There are 8 hidden switches. A switch that is on adds its own fixed numbers to the row, and there is some noise. The rows also spread widely along 10 directions, which tell nothing about the answers.
In the rows, zero is written as 128.
Some rows, each with its switches (1 for on, 0 for off) after it:
[128  99 123 153 132 120 133 127  64 113  73 141  92 147 139 133 152 112
 137 142 132  87] : 1 1 1 0 0 0 1 0
[138  80  92 127 209 175 117 131 147 126 120 135  88 111 154 163  83 115
 102 165 118 128] : 0 0 1 1 1 0 0 1
[143 148  90  91 101 134 141 137 137 112 155 104 114  63 129 118 116 167
 110 129 112 157] : 1 0 1 1 0 0 0 1
[ 91 129  70 168 128 122  98 102  97 158  90 162 147 188 153 136 132 140
  92 120 106 114] : 0 0 0 1 0 0 1 1
[104  92 136  91 121 114 158 159  96 133 112  98  99 101 138 131 135 145
  79 129 135 119] : 0 0 1 1 0 0 1 1
[152 125 164 121 154 155 149 111 135 152 155 118 135 147 178 123 132 144
 105 115 173 161] : 0 0 1 0 0 0 0 1
[139  99 138 123 141 119 141 131 126 112 135 140 117 114 153 136  98 135
 129 179 142 121] : 0 1 1 1 0 0 0 0
[115  75 113 126 185 174 120 150 104 121  98 117 111 141 152 177 123 113
  92 101 136 127] : 1 0 1 1 0 0 0 0
[211 130  31  59 199 201 119 103 178  43 175 114  96  81 122  94  49 116
 132 188 103 127] : 1 1 0 1 0 0 0 0
[ 59 158 151  87 162 144 149 143 141 143 141 151 100 100 123 140 142 156
 143  71 124 121] : 1 0 0 1 0 0 0 1
[119 110 101 122 106 110 158 126 107 132 162 147 129 131 123 164 102 101
 124 147 128 124] : 1 1 1 0 1 0 1 0
[100 117  91 114 152 132 139 128  95 123 142 133 129 128 134 146 112 119
 121 133 148 105] : 0 1 1 0 0 0 0 1
[ 84 195 101 129 103 156 144 136 170 164 181 163 123  71  98 176 139 133
 142  27  66 182] : 1 0 0 1 1 0 0 1
[ 98 154 104 149 130 107 120 121  86 172  92 169 158 107 146 131 160 182
 125  98 125 162] : 1 1 0 0 1 0 1 1
[157 132 114 144 145 158 127 115 164 128 174 148 135 137 152 144 111 117
 110 131 102 164] : 1 1 0 1 0 0 0 1
[109 148 106  96 183 145 133 126  96 121 135 170 140  99 131 132 116 154
 176 142 174 113] : 1 1 0 0 0 0 0 1
[107 169 121 145 131 116 129  95 143 155 153 173 136 129 157 118 118 168
 143 138 121 143] : 1 1 1 0 0 0 0 1
[182 107 119  75 210 158 129 117 159  98 143 111  71 107 150  86  76 122
 128 219 136 119] : 1 0 0 0 0 1 0 1
[118 110 108 163 121 130 124 134  96 135 117 123 133 146 143 160 142 108
 101  93 121 138] : 0 1 1 0 0 0 0 0
[122 129 109  93 122 111 144 128  74 150  99 163 174  71 150 137 112 207
 151 157 198 148] : 0 0 1 1 1 0 1 0
[194 113 132 162 173 199 123 112 170 103 155 148  73 150 144 150 112  73
 141 156  98 126] : 1 0 0 1 0 0 0 1
[121 142 166  84 179 143 145 142 144 146 132 143 115  68 141 116 112 163
 161 123 150 156] : 1 0 0 0 0 1 0 0
[ 88 119  82 183 114 100  96 120 137 147 134 154 125 185 144 160 109 117
  87 155  68 125] : 1 0 0 1 0 0 0 1
[105 128 179 114 149 107 144 106 194 156 149 134 103 151 188 100 117 176
  78 122 109 153] : 0 1 1 1 1 0 0 0

New rows, each followed by its switches (1 for on, 0 for off):
[116 114  69 106 161 138 122 109 136 147 153 141 161 132 165 148  76 165
  88 158 151 151] : 0 0 1 1 1 0 0 1
[151 149  72 142 113 116 115  85 130  98 127 151 102 158 139 100 117 131
 138 185 106  93] : 0 1 0 1 1 0 0 1
[124  97 159  71 216 160 147 139 173 117 126 122  37  97 152 107  85 130
 122 176 116  96] : 1 0 1 1 0 1 0 1
[161 114 104  62 205 180 124 132 165  97 123 100  85  92 147  93  88 141
 107 140 115 141] : 1 0 0 1 0 1 0 0
[186 168 123 127 148 183 133  91 103 114  99 145 128 121 164  92 151 152
 181 100 178 138] : 1 1 1 0 0 1 0 0
[ 97 112  99 160 112  97 119 141 105 164 119 158 161 119 144 157 122 142
  93 138  98 152] : 0 1 0 1 0 0 1 1
[169 113 100 109 160 154 131 127  82 125  85 112 111  84 151 117 128 147
 143 157 184 134] : 0 0 1 0 1 1 0 1
[156  99 127 110 208 171 131 120 168 117 148 123  95 105 161 123  89 116
 106 140 115 148] : 0 1 1 0 0 0 0 0
[ 53 129 123 128 118  69 127 123  94 174  90 180 163 137 164 139 113 191
 139 146 165 117] : 0 1 1 1 1 1 0 0
[123 127 128 126 147 147 137 144 133 120 107 169  60  87 103 143 108  96
 180 146  87  95] : 1 0 0 1 0 1 1 0
[143 148 131  92 112 159 165 131  96 112 151 117 141 116 144 130 155 146
 131  80 178 137] : 1 1 1 1 0 0 0 1
[137 126  53 188 121 151 106  76  87 124 104 169 123 207 140 147 112  78
 142 148 117  81] : 0 0 1 0 0 0 1 0
[106 155  77 144 182 135 100  85 119 170 131 191 187 147 170 134 104 176
 130 132 153 160] : 0 1 0 0 1 0 0 1
[128 117  95  98 172 160 138 142 130 130 146 175 137  61 113 166  70 125
 160 154 132 138] : 0 0 0 1 0 0 1 0
[199  98 102  94 161 138 137 105 156  81 177 119  92 110 143 112  49 113
 138 251 137 119] : 1 0 1 0 0 0 0 0
[ 88  93  96  95 135  65 123 136 109  95  97 128  77 132 120 118  90 143
 129 224 121  59] : 0 0 0 1 1 0 0 0
[ 72 129 159 126 172 103 122 126  72 175  74 199 201 111 191 140 127 237
 157 137 223 144] : 0 1 1 1 0 0 0 0
[200 141  93 149 156 221 116 100 147 109 133 133 117 141 145 147 138  96
 134  67 121 164] : 0 0 0 1 1 0 0 0
[144  72 109 147 160 153 124 123  80 122  63 133  83 168 160 134 123  93
 114 176 142  72] : 0 0 1 1 0 1 1 1
[181 112 134  93 143 154 159 130 136  78 151 102  65 112 117 103 129  84
 122 138 104 114] : 1 1 0 0 0 0 1 0
[130 115 119  73 153  98 131 111 139  97 123  84  87 127 162  56 109 171
  80 170 124 112] : 0 1 1 0 0 0 0 0
[ 99  98  91 123 142 106 117 131 137 142 146 124 143 169 159 133  93 126
  61 152 102 136] : 1 1 0 1 0 1 0 1
[ 78 102  93 154 148 123 103 129 115 133 116 155 127 188 138 173 107 110
 105 133 105 105] : 1 0 0 1 0 0 0 0
[166 131 141 173 149 188 135 107 130 145 123 154 124 145 171 158 160 118
 130  81 141 154] : 0 1 1 1 1 0 0 1
[113 139  97 101 192 147 113  87 151 129 130 145 114 145 164 102  88 165
 120 150 131 124] : 1 0 1 0 0 0 0 0
[ 65 121 124 163  92  94 132 138 114 158 130 155 115 177 126 167 124  91
 123 131 101  93] : 0 0 0 1 0 1 0 1
[162  92 155 117 134 139 165 138 167 126 174 142  81 103 133 166  67  82
 153 198 129 120] : 0 0 1 1 1 1 0 0
[ 99 137 108  96 126  87 125 128 123 127 113 116  99 112 127  88 109 151
 124 156 115 113] : 0 0 0 0 0 1 0 0
[146 103  86 144 114 105 127 127 149 137 148 150 133 103 147 152  64 123
 120 201 105 146] : 0 1 1 1 1 1 0 0
[112 115 127 113 156 119 140 121 118 121 136 153 123 128 157 128 100 148
 134 183 153  97] : 0 1 1 1 0 0 0 1
[155  50 131 128 199 121 113 132  86  93  65 108  88 148 176 112 117 135
  99 211 158  97] : 1 1 1 0 0 0 0 0
[132 110  82 145  96 131 120 125  96 101 110 108 103 180 120 151 145  89
 107 110 114 100] : 0 0 0 1 1 0 0 0
[187 141 180  97 156 145 147 101 154 117 153 121 112 123 165  82 122 155
 144 155 169 151] : 0 0 0 0 0 0 0 0
[222  54 184 109 186 154 147 122 158 121 145  95  87 151 183  98  89  88
  86 208 146 148] : 0 0 0 0 0 1 1 0
[173 126  73 117 125 160 133  94  86  94 121 120 113 155 136 112 121 110
 134 147 151 103] : 1 0 1 0 0 0 1 0
[ 63 128  87  95 137  77 115 139  88 133  96 162 145 101 126 142 101 196
 147 169 151 112] : 1 0 0 1 1 0 0 0
[133 119 138 174 132 118 113 155 107 163 104 140 162  74 152 158 147 156
 114  97 118 207] : 0 1 0 0 0 0 0 0
[131 135 146 122 161 166 153 134 127 159 136 148 104  92 129 150 142 116
 140  85 128 156] : 0 0 0 0 1 0 1 1
[151 151 138 136  89 148 155 119  82 140 136 140 157 138 130 140 163 120
 148  76 169 151] : 0 0 0 0 0 0 1 0
[123 112 125 127 141 162 134 151 112 124 126 122 125 126 128 167 136 107
 117  79 135 140] : 0 0 0 1 0 0 0 0
[110  94 129 163 179 124 111 111 149 151 132 144  96 172 172 145  96 122
  94 177 104 126] : 1 0 1 0 0 0 0 1
[ 64  77 123 120 195 115 112 135  98 165  70 149 145 163 187 150 109 171
  85 129 159 127] : 1 1 1 1 1 1 0 0
[195  90 119 115 137 156 160 124 121 109 160 117  83 116 133 143 105  87
 125 184 137 128] : 1 0 1 0 1 0 1 1
[ 31 140  99 134 153 115 116 122 111 178 104 176 137 148 151 165 124 178
 114  98 128 120] : 1 0 1 1 1 0 0 1
[123 109 119  80 184 154 138 127 145 109 119 121  91 134 143 114 107 117
 113 122 129 105] : 0 1 0 1 1 1 0 0
[ 98 116  79 131 192 168 121 119  95 146 109 144 135 138 152 161 132 125
 108  86 146 126] : 0 1 1 0 1 0 0 1
[126 128  93  71 246 196 122  99 161 113 122 167  94 106 155 125  70 164
 153 149 150 112] : 1 0 1 1 1 0 0 0
[143 111 108 115 187 173 122 104 129 113 127 131 120 200 169 115 116 106
 103 128 145 105] : 1 1 0 1 0 1 0 1
[ 85  89  97  65 138  95 151 173  77 112  90 129  99  74 103 140 107 130
 129 157 127  91] : 1 1 0 1 1 1 1 0
[133  69 137 179 179 153 114 143 108 141  63 130  62 135 149 172 133  75
 126 132 111 114] : 0 0 1 0 1 1 0 0
[137  92 120 140 164 149 132 126 138 133 130 103  90 158 164 126 119  86
  73 124 105 126] : 0 1 1 0 0 1 0 1
[177 101 138  94 182 184 143 128 161  80 129 105  43  96 139 113 104 107
 128 156 116 105] : 0 0 1 1 0 0 0 0
[123  60 143 171 171 102 115 167  81 149  58 175 114  82 151 176 129 145
 126 201 121 138] : 1 1 0 1 1 0 1 1
[ 95 135  61  97 175 146 128 135 142 139 124 161 106  52 126 143  78 146
 140 142 105 125] : 0 1 1 1 1 1 0 1
[161 115 160  84 235 203 161 112 157 109 143 173  77  95 161 118  94 131
 165 169 155 103] : 1 1 1 1 0 0 1 1
[112  92  52 140 149 129 107 118 103 128 124 164 151 152 143 185  71 129
 123 183 140 119] : 1 0 1 1 1 0 0 0
[154 142 182 126 124 121 145 116 148 125 155 132  98 136 148 111 136 136
 145 142 134 146] : 1 0 0 0 0 0 0 0
[141  99 142 123 182 144 146 143 147 110 147 137  63  79 133 142 102 106
 140 177 105 116] : 1 1 1 0 0 0 0 1
[176 135 123  78 158 172 152 121 118 102 129 103 106  91 147  92 122 131
 142 114 167 131] : 0 1 1 0 0 1 0 0
[ 95 124  98 115 183 127 108 111  89 125  76 139 126 156 153 114 143 156
 120 110 153 107] : 0 1 0 0 1 0 0 0
